There are 8 hidden switches. A switch that is on adds its own fixed numbers to the row, and there is some noise. The rows also spread widely along 13 directions, which tell nothing about the answers.
Some rows, each with its switches (1 for on, 0 for off) after it:
[ -5 -41 -33  -6  34  -2 -13   5  -4 -29  49  28   4 -10  -8  11   0  10
  -9 -16   6 -36 -10  20 -21   6   6  18   6   5 -20 -11   9   0 -18   5
  26]  1 1 0 0 1 0 0 0
[-18  -5  26 -40  31   0  19 -38 -17  15   6  30  19 -20 -26   4  -6 -13
 -25 -14  27 -38 -34   5 -28  29 -41 -17  10 -18 -17  20  13 -38 -38 -19
  40]  1 1 0 0 1 1 1 0
[-26  45 -10  -1 -48 -10  19  15  -2  49  30  -8  -6 -20  26  19  41  15
  21  15   1  61 -44 -41  12  38  13  41 -23   6  10  17  -3  39  18  12
  24]  0 1 0 0 0 1 0 0
[  6 -21  53   0  -5 -23  33 -17 -39  30 -29  14  31 -35 -63 -31 -41  -3
 -38   5  -1  -5  10 -22 -49 -34  28 -49  22 -38 -13  26  -8 -33   4 -22
  15]  1 1 0 0 0 1 1 1
[-34 -11  73   6 -28 -24  48 -26   3  46 -41  47  -4 -15 -85 -23  20  -3
  15  16  50 -18  -7  -2 -39  14  -7 -94  25 -44 -28  25  12 -21  17  -1
   8]  1 1 0 0 1 1 0 0
[-28  23 -35   1  19  17 -10  22  26  12  20  22 -26   1   5  24   0  26
   0   0 -37  26 -18   1  35   6 -10  47 -26  12 -19  21 -31 -29  -1  20
  74]  1 0 0 0 0 1 1 0
[-32   3  41 -48 -45  26  24 -24  17  23  29   1  62 -22  30  11  12 -14
  10 -17  30 -25  -3  22 -44  27  13  35  12 -38  -7 -25   6 -15   8  -2
  39]  1 0 0 1 0 1 0 0
[-22 -33   6 -18 -12 -38  22  -4 -45   7  59  64  65 -40 -29 -20   4   5
   3  24  10  -9 -30 -29 -48  22  43  -8  13 -20 -31  -7   2  17  10  -1
  25]  0 1 0 0 1 1 0 1
[-29 -34   7   7 -12 -19   0  47   4 -23  50  34 -74   4 -59  15  13  25
  21  24  24 -52 -44  11 -17  25  36  12 -15  23  -1 -55   7  62 -48  30
  15]  0 1 0 0 1 1 0 0
[ 21 -35  -2  -1  24  24 -11   9  50 -19 -30  48 -13  48 -86 -14  -1  14
  17  12  21 -77  59  24 -56  -9 -14  -3 -37  -3 -25 -11  18  16  -1 -23
 -21]  0 1 1 0 1 1 0 0
[ -7 -60  48  25 -51  -6  24  -3  -3  29 -58  16 -18   2 -69 -33  -5  11
 -49  10  27 -31  54  28 -78 -27  23 -21  -3 -36 -13 -14 -14   3 -23  11
   1]  1 1 1 1 0 1 1 0
[ -7 -52 -21  16 -11 -34   0 -39 -47  20  48  26  78 -14  -7 -12 -54  15
 -56  13  27 -12   5  20 -70 -16  65   8  40 -27 -21 -39 -13 -35 -10 -11
  18]  0 1 1 0 1 1 1 0
[  9  91  38   7 -33 -12  21 -21  17  72 -66 -11 -26  41 -31 -24 -26   4
  -3  26  22 -11   0 -16  -6  19 -21 -22 -20 -28   1  38   9 -30 -13 -35
 -34]  0 0 1 0 0 1 1 0
[ -2  22   7  22 -63 -15  19  -4  10  47  10 -52   2  -5  39  45   6  -9
   8 -19  59  17  -2   5  -7  -9  36   2  47 -11  25 -42  24  -5  38   5
 -45]  0 0 0 0 0 1 0 0
[ -4 -10 -42  24   4 -51  16 -15 -58  45  29  -9  39 -19   0   2  -6   4
 -18   5  10  40 -37 -43  11  -6  28 -15  20  -6   5 -29  21 -10   4  29
  13]  0 0 0 1 1 0 1 0
[  2 -13   8 -15 -14 -54  17   5 -36  21  47 -11  22 -18 -26 -14 -24  12
  17   3  44 -40 -47 -39 -26   5  56  16   2  -5  -5 -58  53  45 -29 -11
 -16]  1 1 1 1 0 1 0 1
[-27  22 -14  21 -13  -5   2 -16 -11  60  35   1  -4  30 -23  -5 -37  23
 -44  41   1   5 -25  -4 -29  23  26  19 -25  -8   1 -26 -40 -13 -58  17
  31]  0 1 0 1 1 1 1 0
[-27  12  21 -12 -28  38  10  29  11   7 -32  18 -35 -30  15  48  43 -31
   1 -41 -17  -5   9   1   3   8 -39  -3  43  -8 -20  41 -33 -31  70  17
   0]  0 0 0 0 0 1 1 1
[ -19   24 -105   37    0  -19  -29   27   12   13   43   43  -12   39
   41   41   34   18    5    0   -1   11  -12    3   13   38    6   42
   28   21  -40   -6   -7   -6   32   32  -28]  0 0 0 0 1 1 1 0
[-37 -61  22  21 -59 -17  38  22 -19  40  -5   8 -18 -36 -41  21  48   8
   2  13  38  40   6  -1 -32   4  13  -4  -7 -24  13 -36   5  42  13  29
  17]  1 0 1 0 1 1 1 0
[ -7  -6 -41   1  36  -8  -6 -40 -25  39  28 -34  12 -10  17  27 -17  -7
 -36 -22  33   4 -36 -16  -1 -13 -30   6   5   1   1  -9  12 -36 -19  -8
  20]  1 1 1 1 1 1 0 0
[-21  66  23   3 -27   2  -2  -3   9  28  -5  -6 -42  13  -1  -1 -31  -1
 -14  -4  33 -55 -20  31 -28  38   3   2  27 -29 -16  20 -13 -35 -12 -14
 -17]  1 1 1 0 1 0 1 0
[-42 -41 -53  20  11 -41   1 -32 -32  57  38  29 -22  46  -7  11  29   2
 -44  24  61 -11 -47  -8 -11  57 -60 -15  -7   6 -24 -37   7   5 -86  20
 -41]  1 0 1 1 1 1 0 1
[ 14  21   6 -27  35  15  -2 -13 -49  20  36 -14  60 -20 -18   3 -53   7
  -4   5 -39 -15 -54 -76 -23  -5  36  29  -5  -3   4  -9 -16  20  -6 -35
  10]  0 1 1 1 0 1 1 0
[-32  20   6   7 -10 -27  22  23 -26  31  22  37  -1 -10 -36   8  13   2
  29  14   7  -9 -44 -36 -10  36  18 -24  28 -16 -27   0   0   8  23   8
 -17]  1 0 0 0 1 1 1 1

New rows. What belongs after each?
[-30 -23  40  15 -60  -3  25  33   0  27 -19   0 -51 -30 -27  38  42   5
  11 -12  18  17 -10  -4 -15  -4  25 -18  38  -6   5 -18  -9  30  39  34
   0]  0 1 0 0 0 1 1 0
[-25  43 -48  36 -27 -43  -1   7   0  61  57 -10  -6  16  16  40 -15  16
  10   6  47  13 -39  -6   8  23  53  10  51   2 -11 -52  20 -11  28  17
 -39]  0 1 0 0 1 1 1 1
[-17  24   9 -20 -11 -14  11 -17 -37  51  48   4  20  27   2  25 -10  -2
   5  23  34 -25 -74 -38 -19  69  -7  19   9  -7   2 -47   4  39 -53 -32
 -71]  0 0 1 0 0 1 1 1
[-30 -27  12  28 -14 -18  12 -19 -21  38  18  23  40 -29  -8  12 -16  16
 -17  -7   9  22 -19  -4 -24  -7  45 -38  79 -32 -28  -4 -23 -31  44  12
   2]  1 1 0 0 0 0 1 0
[-10 -36  29 -21 -20  36  18  15  25  -1 -31  14   4 -27 -34   5  43 -27
   5 -35  23 -38  60  23 -44  -9 -25 -13   6 -33 -21  11  19  -9  60  18
  17]  1 1 0 1 1 0 0 1
[-29 -19  24 -15   1  16   4   0  -4   0  19  68   6  22 -47 -12   1  20
 -13  28 -16 -42 -21   6 -55  50  -2  16 -13 -17 -32  10 -41  26 -57 -11
   9]  1 1 0 0 0 1 1 0
[-26  35 -14   0 -10 -26  -6 -11   3  33  55  20  31  17  11  -9 -49  15
   6   6  29 -51 -36   6 -13  14  49  16  40 -20 -46 -33  -3 -36   4  -3
 -10]  1 0 1 1 0 1 0 1
[-21  32  -3 -20 -10  -8   1  13 -20   8  79  10  48 -28  11   3 -44  25
  33  24 -25   0 -60 -35  -5   5  77  48   1  -5  -8 -21 -23  14  15 -11
  45]  0 0 1 0 0 1 0 0
[ -5  -7  20 -26   6   9  32  21 -61  24  26   1  34 -30 -37  34  35 -25
  37   4  -9  14 -50 -90 -21  40  -9 -10   1  -9  18 -16  13  68  26 -16
 -43]  0 0 0 0 1 1 1 1
[-14  36 -38   8 -57 -74   7   8 -43  26  49  -2   3 -25  70  -3   7  16
 -18  -1  21  34 -48  -2  17  38  54  48  17  -1  -4  -9  27  -1 -22  28
  26]  0 0 0 0 0 0 1 0
[ -6 -28 -33   9  52 -31 -16 -21 -25  -6  31  48  -4  12 -20  -3 -28  21
 -36   5  -9 -28 -48 -10  -2  -7   0 -26  25  19 -31  12 -20 -24 -48  -3
  12]  0 1 0 0 0 1 0 0
[-18  35 -31  -7  36  30 -23 -32  38  42  14   7 -10  52  -1   7 -20  17
 -18  10   6 -26 -27   5  -4  28 -45  31 -31   5 -25   7 -23 -26 -49 -14
  10]  1 1 1 1 0 1 0 0
[ 26 -26 -34  45   2 -50  10  25 -37  17 -24  37 -14   8 -66 -44   6  27
 -28  42 -38  31  24 -60 -21 -26  15 -21 -43   7 -20  42 -11  36  -7   6
 -11]  0 1 0 0 0 1 0 1
[ -6 -20  37 -53  25   0  22 -27 -34  35  33 -26   8 -31 -18  19 -25  -3
 -33  -2  15  10 -57 -24   3   7 -29  22 -46   5  41 -32  19  -2 -80 -22
  67]  0 1 0 0 0 1 1 1
[ -5   3  80 -45 -26  16  42  28 -52   1 -28  15  -2 -44 -60 -12  28 -14
  17   6 -37 -30 -38 -71 -46  24   4 -10 -15 -17   5  30 -12  67  -2  -3
  10]  0 1 0 1 0 1 1 0
[ 17  24 -54  63  14 -39  -4  26 -21  46 -20   8 -31  20 -63 -23 -15  40
  -4  50 -35  51   2 -64   7 -16  25 -15 -38   6  -7  31 -14  31  19   9
  -7]  0 1 1 0 1 0 1 0
[-37 -20 -15   5  -5   6  -9   6  27   9   7  23 -36   4  14  30  28   7
  -9 -39  20 -32 -14  34   6  22 -13   7  48  -1 -36 -11  -2 -18   6  40
   9]  1 1 0 1 0 0 1 0
[ -4 -16  50 -18  -6  33  20 -14  -3  40  38 -37  44  11 -32  26 -29   6
  10  20  18  -8 -23  -5 -39  23  22  26 -22 -26  42 -76   6  38 -51 -28
 -14]  1 0 0 0 0 0 1 0
[ -31 -113  -58    9  -16  -25    1    8  -17   -2   59   40   12  -38
    7   40   61   17  -12   -5   36   32   -7   13  -21    6    2   30
    4   15   -9  -52   13   41    4   38   36]  0 1 1 0 1 1 0 0
[-21 -15   9   2 -29 -19  27 -17 -40  60  35   6  45 -24 -17 -14  -4  23
  -7  56 -12  75 -35 -50 -18   9  26  19 -52 -17  19 -11 -27  32 -27  -5
  53]  0 0 1 0 0 1 0 0
[ 11  14  30 -14 -50   2  25  30  -2  -2  -9   2  28 -41 -17   7   9 -11
  31 -26  13 -25  30  -9 -52  -9  64  13  34 -28  -5  -2  30  13  82  -7
  -2]  0 1 0 0 1 1 1 0
[ -5 -37 -56  16   0 -18 -22  15  33 -12  12  44  -9  13  10   5  21  28
  -3 -15  26 -24  29  32 -16  -4   8  36   9   7 -43  -2  19   3  19   6
  -3]  1 1 1 0 0 1 0 0
[  0  54 -34   6   0 -28  -6  14  26  28  35   6  12   7  -7  12 -13  36
  64   7  15  -4 -37 -41  23   3  53  24   9   7 -22 -17  35  22  50 -12
  -9]  0 1 1 0 0 1 0 0
[ 32  60  -9 -33  13 -19  20  -2  -7  16   3  19  76  -6 -22 -30 -24   4
  32  13 -12  -6  11 -42 -17   7  31  30 -35 -25  -8  22  47 -18  31 -33
  39]  0 0 0 0 1 1 1 0
[-17 -91 -37  37  16 -15   1 -20 -46   7  15  13   9 -22  -8  24  18 -11
 -60 -24  21   0   1  -4 -44 -31  -6 -43  56  -2 -23  -7 -23 -23   7  29
 -10]  1 1 0 1 1 1 0 0
[ 18   3 -19  -5  16 -46  15  13  16  18 -42  39  -4  -4 -45 -33  29  19
  16  -6  12   2  23 -18  15   5 -18  -8 -32  -7 -33  35  69   3  10   0
  16]  1 1 0 0 0 0 1 1
[-12  -2  47  -5  -2  41   9  24   3  -6 -17  -6 -36 -36 -45  21  10 -16
  27 -22   1 -37  -5  -7 -30  -4  -8 -26  20 -18  -2  23 -16  11  51  -8
  -7]  1 1 1 0 1 0 0 0
[ -6  -9 -12   2 -24 -25  23  11  11  21   8 -10  13 -41  20  16  19  -2
  12 -29  29  34  19   0  13 -29  14  11  13  -8  -8  -4  36 -29  55  16
  36]  1 0 0 0 0 1 0 1
[  7  -3  21  12 -64   4  15  10  26  21 -34 -26 -62   6  -3  -7  11   8
 -47   3  23   9  50  43 -31 -16  -7  34 -55  -2  25   9  -2  -3 -40   8
  37]  0 1 0 0 0 1 0 0
[-40 -38 -40  32  19 -28  -7 -35  -3  37  58  47  42  10 -16   7 -42  34
 -43  17  21   5 -17  33 -27  -1  38  -5  37 -13 -36 -33 -25 -57 -24  13
  42]  1 1 0 0 1 1 1 0
[ -5 -60  33  -7 -46 -10  34  13 -35  10 -41   2 -21 -52 -16   6  50 -26
 -20 -17  18  19  22 -17 -21 -22 -28 -17  -7 -13  11  17   7  18  26   9
   4]  0 0 1 0 0 1 0 1
[-12  -5 -30  -3   7  -1   3  13 -22  25  35  33  73 -17 -14   2 -10  11
  19   2 -30   3 -11 -48 -23  -4  46  21  23 -19 -43 -14 -17   7  61   2
  -5]  1 0 1 1 0 1 1 1
[-42 -40  17  -3 -12   6  18  60  -1  -3  11  53 -60 -21 -73  25  61   9
  30   4  -1 -15 -15 -16 -19  35  -7  -1 -12   3 -22  -7  -1  66  14  31
   9]  1 1 0 0 1 1 1 1
[-23  46 -20  39  -4 -27 -10  -5  14  32   3  10 -68  34 -21  -2 -17  11
 -10   5  30 -47 -37  10  12  17   6 -42  32   6 -27   1  -7 -32 -16  31
 -19]  0 1 0 1 1 0 0 0
[ 16 -22 -62  13  32 -18  -9 -19  -6  19 -11  49  16  36 -23 -21  15  16
 -38  19  -2   6  27  -2 -27  25 -36   5 -34  -2 -27  31   9  -9 -34  -4
   2]  0 1 0 0 1 0 1 0
[-13 -26 -27  -1 -27 -19   9 -29 -55  53  53 -10  33  13  42  20  16 -11
 -44  19  31  28 -38 -29 -34  50 -26  29  -5  -3  12 -27  -9  36 -56 -21
 -58]  0 0 1 0 0 1 0 1
[  5 -15  34  -9  -6 -65  35 -17 -14  35 -11  17  25 -13 -74 -54 -25  30
   4  18  36 -23 -20 -18 -18  -5  49 -24 -16 -25  -9 -33  63  10 -42   3
  43]  1 1 0 1 0 0 1 0
[ 27   2 -32  41  24  -6 -13   0  22  19 -12  11 -23  63 -58 -38 -43  39
 -29  59 -33   2  34   2  -8 -18   3   9 -74   5   0   7 -26   0 -68  -5
  11]  0 0 0 0 0 0 0 0
[-18 -37  43  -1 -17 -35  39  11 -45  38 -23  21  -9 -49 -60  -1  26   2
   8   1  18  21 -34 -58 -10   0  -1 -44  15 -17 -10  10  19  35  23  -2
  -8]  1 1 1 0 0 1 1 1
[ -9 -74 -20  17  40 -14   2 -12 -63  -6  40  12  27 -47  -7  19   4   5
 -23 -16 -19  20 -48 -42 -14 -17  12 -32  50   3 -13   9 -21  14   6   4
   3]  1 1 0 0 0 0 0 0
[  5 -85   3  11 -35  12   4  12 -37 -13  10 -12   6 -28  -5  -5  -5   0
 -52   0 -13  -8  33  15 -53 -38  31  29 -12 -13  14 -33 -35  23 -19  23
  22]  0 0 1 1 0 0 0 0
[  8  32  11  -7  -9 -14  23 -10 -28  17 -29  32  39 -15  -8 -22  17 -12
   8   3 -17   6 -10 -52 -18  10 -11 -30  16 -17 -26  70  -3  -9  40 -22
 -12]  0 0 0 0 0 1 0 0
[-13  69   1  -2 -54 -71  10   7 -24  10  22  24 -45   9  13 -34   2   7
   1  16  47 -55 -49   9 -16  65  33   1  16  -5 -23  21  32   7 -43  10
 -17]  0 1 0 0 1 0 0 0
[ 28  17  11  25 -49 -56  39  -7 -13  64 -41  -9  12  13 -52 -63 -13  16
 -23  39  17  23  42 -37 -34 -24  35 -14 -54 -21   1  10  33   7 -13  -1
   5]  0 1 0 1 0 1 0 1
[-28 -29  -1  12  -5 -22   7 -19 -16  25   8  60  -1  16 -51 -39   5  23
 -29  46  15 -16  -7  12 -50  39 -16 -11 -35 -20 -32  24 -25  12 -57  -2
  22]  1 1 1 0 1 0 0 0
[ 19  21  14 -20 -25  22   8   0 -51  -1  11  -5  69 -32  31 -19 -13 -30
 -23 -18 -38 -26  15 -39 -67   7  30  16  38 -33 -21  49 -30   5  54 -20
 -30]  0 1 0 1 0 0 0 1
[ -8 -38 -16   2  -7 -15   5  35  -5 -15  26  45  32 -48 -41 -21   9  14
  24   0  -4  -8  31  -9 -35 -18  48   6   1 -24 -40   9  11  16  74   8
  33]  1 1 1 0 1 0 0 1
[ -8  50  32   9 -11  23  13 -15 -50  32 -45 -25  -7 -27  -5 -17 -36 -34
 -50 -13 -26 -16  -2 -19 -36 -12 -12 -30  28 -40  -8  71 -58 -61  23 -12
   9]  1 0 1 1 1 0 1 0
[-22   4  56 -34 -20  16  13   9  15  -8  -6  -1 -58 -30  -9  19   6  -6
   1 -28  21 -41 -30  19  -3   8 -16  -1   7   4   8   9   2  -9 -16   3
  44]  0 1 0 0 0 1 0 0
[ -9 -56  19  -2  10  25  11 -25 -20   7  -5  39  56   0 -31  13  11 -15
  -4  -9  -3 -33   2 -26 -50  -9  -7 -49  56 -20 -29 -10 -24  -5  32  -1
 -34]  0 0 0 1 0 1 0 0
[  8   3  18   4 -33  29  -3  20  46  -5 -47   5 -49  33 -24  16  30 -11
  11 -31  24 -78  42  21 -39   0  -8  -8  28  -4 -20   0  10  10  30   7
 -56]  0 1 0 1 0 1 0 0
[  6  11 -15   6  24 -14   2  -4 -24  14  -5  -9 -18 -11  -6   6 -16   7
 -35 -15 -10   5 -24 -22   2 -12  -6   6   5   9  -4  31  -1 -21 -22  -8
  17]  1 1 0 0 0 1 1 0
[ -8  28 -35  49 -27 -37  11  24   1  19 -42  32 -37   4  -7  -3  28  -3
  -9 -15  15  -2  30   4  -8  -7   5 -30  47 -15 -44  48   2 -45  60  23
 -22]  1 0 0 0 1 1 1 0
[ 25 -19  16  21 -14   7  15  23 -28   5 -16 -16   1  -9 -49 -17 -19   5
 -24  33 -47  27  27 -41 -40 -41  31   6 -49  -5  23  20 -38  29 -10  -9
  18]  0 0 0 0 0 1 0 0
[  1 -14  67 -10 -83   6  27 -11 -24  33 -22 -27   1  -8  -3  -5  -3 -31
 -36 -11  54 -58  24  10 -85   7  16  -4  27 -36   5 -22  -2  18  -5 -17
 -62]  0 1 1 1 0 1 0 1
[  3 -13 -21  32   3  17 -22  30  34 -30 -20   9 -70  25  -8  26  21   2
   1 -36   8 -56  23  29 -14  -6  -9  -7  46  11 -27  16  -8   3  24   9
 -56]  1 1 0 0 0 0 0 0
[-13  46  16  -8 -34 -42  14 -29 -21  38  -5  39  23   9   2 -41 -36  11
 -31  28  17 -25 -22   3 -26  32  17   4   7 -30 -27  23 -10 -39 -37 -21
  13]  0 0 1 0 0 1 1 0
[-19 -11  41 -27 -22   2  40  -2   4  45 -29  11  27 -36 -40 -12  40  -9
  45  -3  16  14   2 -39  -3   6 -22 -23 -22 -34 -14   7  32  22  51   6
  20]  1 0 1 1 0 0 0 1
[  2   4 -42  21 -28  19  -9  31   5  11  -8   6 -21   8  30  26  33   7
 -26 -10 -26  25  29  -2 -23   7   1  51   1   8 -12  29 -33  14  29  11
 -11]  0 1 0 0 0 1 1 0
[ -3   8 -17  51 -33 -46  -9  25  47  31 -32  20 -80  28 -53 -24 -26  52
 -11  20  17 -12  31  42  16 -26  43   3 -21   2 -19 -16  10 -16  -9  32
  30]  0 1 1 0 0 0 1 0
[-19   5 -68  19  28   1 -22   9   3   4  44  18  -8  38  31  49  27   2
  17 -21   8 -32 -51 -27  15  32 -13   9  56  23 -38 -18  -4  11  10  16
 -69]  1 0 0 1 0 1 0 0
[ 10 -44  -3 -15  50  12   3 -11   3  -1   7  25  32  -3 -67   1 -22  13
 -19   2  -2 -22  16   1 -37 -17  -3   3 -28 -11  -6 -10  11 -13 -26 -17
  47]  1 1 0 0 1 1 1 0
[  0 -27  -1   3 -39  45   8  82  44 -37  -3   4 -34 -15 -26  41  61  -6
  58 -21  -3 -20  63  16 -35  -9  22  46 -18  -1   3 -17  12  61  76  23
  -6]  1 0 0 0 1 1 0 0
[ -7 -23  20  -8 -15 -15  18  16  15  19   0  -4 -19 -30 -22  48  17  -2
  26 -44  49 -16 -17  -4  13 -16  12 -16  48   1   0 -46  54   0  48  15
  -9]  0 1 0 0 0 1 1 1
[-29 -16 -33  19 -17  21 -13   8  19  21  40  18 -14  16  19  31  31  23
  -6  14 -12  28 -14   7  -7  35  -5  33  -8   5  -8  -6 -38  28  -3  22
   5]  0 1 0 0 0 0 0 0
[-14 -40  -6   0 -11  -1  12   4 -40  -1 -31  50   1 -14 -16 -34  39  -2
 -40  15 -35   5  15 -24 -44   8 -36   4 -34 -11 -35  62 -44  16 -19  10
  27]  1 0 1 1 0 1 0 0
[-25   5  24 -10  -8  24   6  18  40  -6 -15  46 -19   1 -40  19  24  -4
  39 -14  15 -51   8  26  -9  24  -8 -20  29 -21 -28  -6  10 -14  45  15
   4]  0 0 0 0 1 0 1 0
[ 11   9   6 -37 -45 -59  27  15 -60 -11  50  -3  37 -33  28 -23   8  -2
  10  -2  24 -31 -49 -37 -30  25  62  49  -3  -2   5 -31  50  53 -35   4
   8]  0 0 0 1 0 1 0 0
[-38 -19  34  -2 -37  76   0   3  33  26  12 -12   3 -12 -17  32  -1  -7
   1  -7   6 -23  25  32 -50  -5  13  10  14 -32   1 -29 -58  -6  55  18
  19]  0 1 1 1 1 0 0 0
[-16 -30 -39   7 -12 -17   6  -8 -15  23  43  10  27  -9  19  28  11   8
 -28   3  21  28  -5  13 -14  12   9  35  -5  -1   9 -40   8 -11 -19  20
  36]  0 0 0 0 1 1 1 0
[ 18   2 -44  36  17  13 -19  21   6  -1 -21   9 -41  40  -3  15  18  -7
 -16  -5 -20 -13  26 -13   2  -2 -39 -12  11  12 -20  33 -16  -1  20   1
 -70]  0 0 0 0 0 0 0 1
[ -7   3  17  10 -24 -15  17 -36 -25  29 -22 -13  -4 -20  27  19   8 -22
 -35 -37  38  -4 -17  -6 -18  -5 -17 -47  71 -13  -8  31   0 -43  20  -9
 -32]  0 1 0 0 0 1 0 0
[ 19 -83  12  12 -21 -17  25  -6 -45   3 -51 -20 -11 -59  -6  -1  42 -21
 -46 -38  26  25  37  -8 -32 -39 -29 -26  10 -14  10  29  21   9  15  -3
  -4]  1 1 1 0 0 0 0 0
[ 17  13 -27  -8  19  35 -19  -6   3   0  35 -53   9 -12  51  48 -20  -6
 -14 -36  -7   1 -13  -2   3 -10  -1  42   9  11  21  -6  -1 -10  11 -17
   2]  0 1 0 0 0 0 0 0
[ 10  37  26 -18 -14  11  12  11 -11   4  36 -66  -7 -16  26  38 -27 -17
  12 -25  23 -25 -36 -17  -9  -4  24  32  17  -2  33 -25  16  10 -11 -29
 -21]  1 0 0 0 0 1 0 0
[  0 -44 -13 -10  25  23 -14   8  22  -1  12  10 -24  19 -38  28   1  -3
  -8  -8  28 -51  21  34 -10   9 -36  22 -29   2   1 -55  23   4 -29   1
  -3]  0 0 1 0 1 0 1 1
[-12 -34   1  -1 -23   7  -6   0 -38  -3  27   6  11 -24  18   5 -25   7
 -63  -6 -13 -17   1  20 -64  -5  32  52  15 -16 -11   6 -50  -4 -25 -10
  22]  1 1 1 0 0 1 1 0
[-43 -34  72 -17 -46  23  38  10  -4  12 -24  53  22 -41 -47   1  31  -4
  11   0  -7   0   8   2 -46   9  13 -27  27 -44 -23  21 -37   0  42  12
  35]  1 0 0 0 0 1 1 0
[ -21   47   59   -8 -107    9   20   28   15   11  -20  -20  -43  -24
    3  -31  -16  -20  -19  -12   38  -71   51   60  -70    9   50   26
    7  -49  -14   13  -14  -21   26   12   14]  1 1 1 1 1 0 0 1
[ -7 -17  -6 -58   9  55  -2   9  11  -6  -8  17  21 -36  12  21  31  -3
  -3 -34 -33  -4  12  -9 -11   1 -37  70 -38   0  -9  20  -6   3  24   3
  78]  0 1 1 1 0 1 1 0
[-41 -38 -24  19 -22 -32   6  33 -39  17  13  39 -78 -11 -24  10  34   9
 -39  19   6  10 -28   1  -1  28 -28   8 -24  13 -10  -5 -25  19 -47  42
  23]  0 0 1 0 1 1 1 1
[-14 -18  -2  12 -15   4  23 -40 -42  57  32 -31  75 -26   8   1  -7  -8
 -31   6  12  45  -7 -26 -48  -2  19  -4  11 -34   7  -7 -17  -7  12   0
  14]  1 1 0 1 1 0 0 0
[ 12   4 -35  27   1   4   6 -19 -30  51   8 -18  66  15  14  16   2  -3
  -8   3 -17  32  -6 -56 -20   4  14  -2  33 -14  -4 -15 -10  14  31  -1
 -56]  0 0 0 1 0 0 1 0
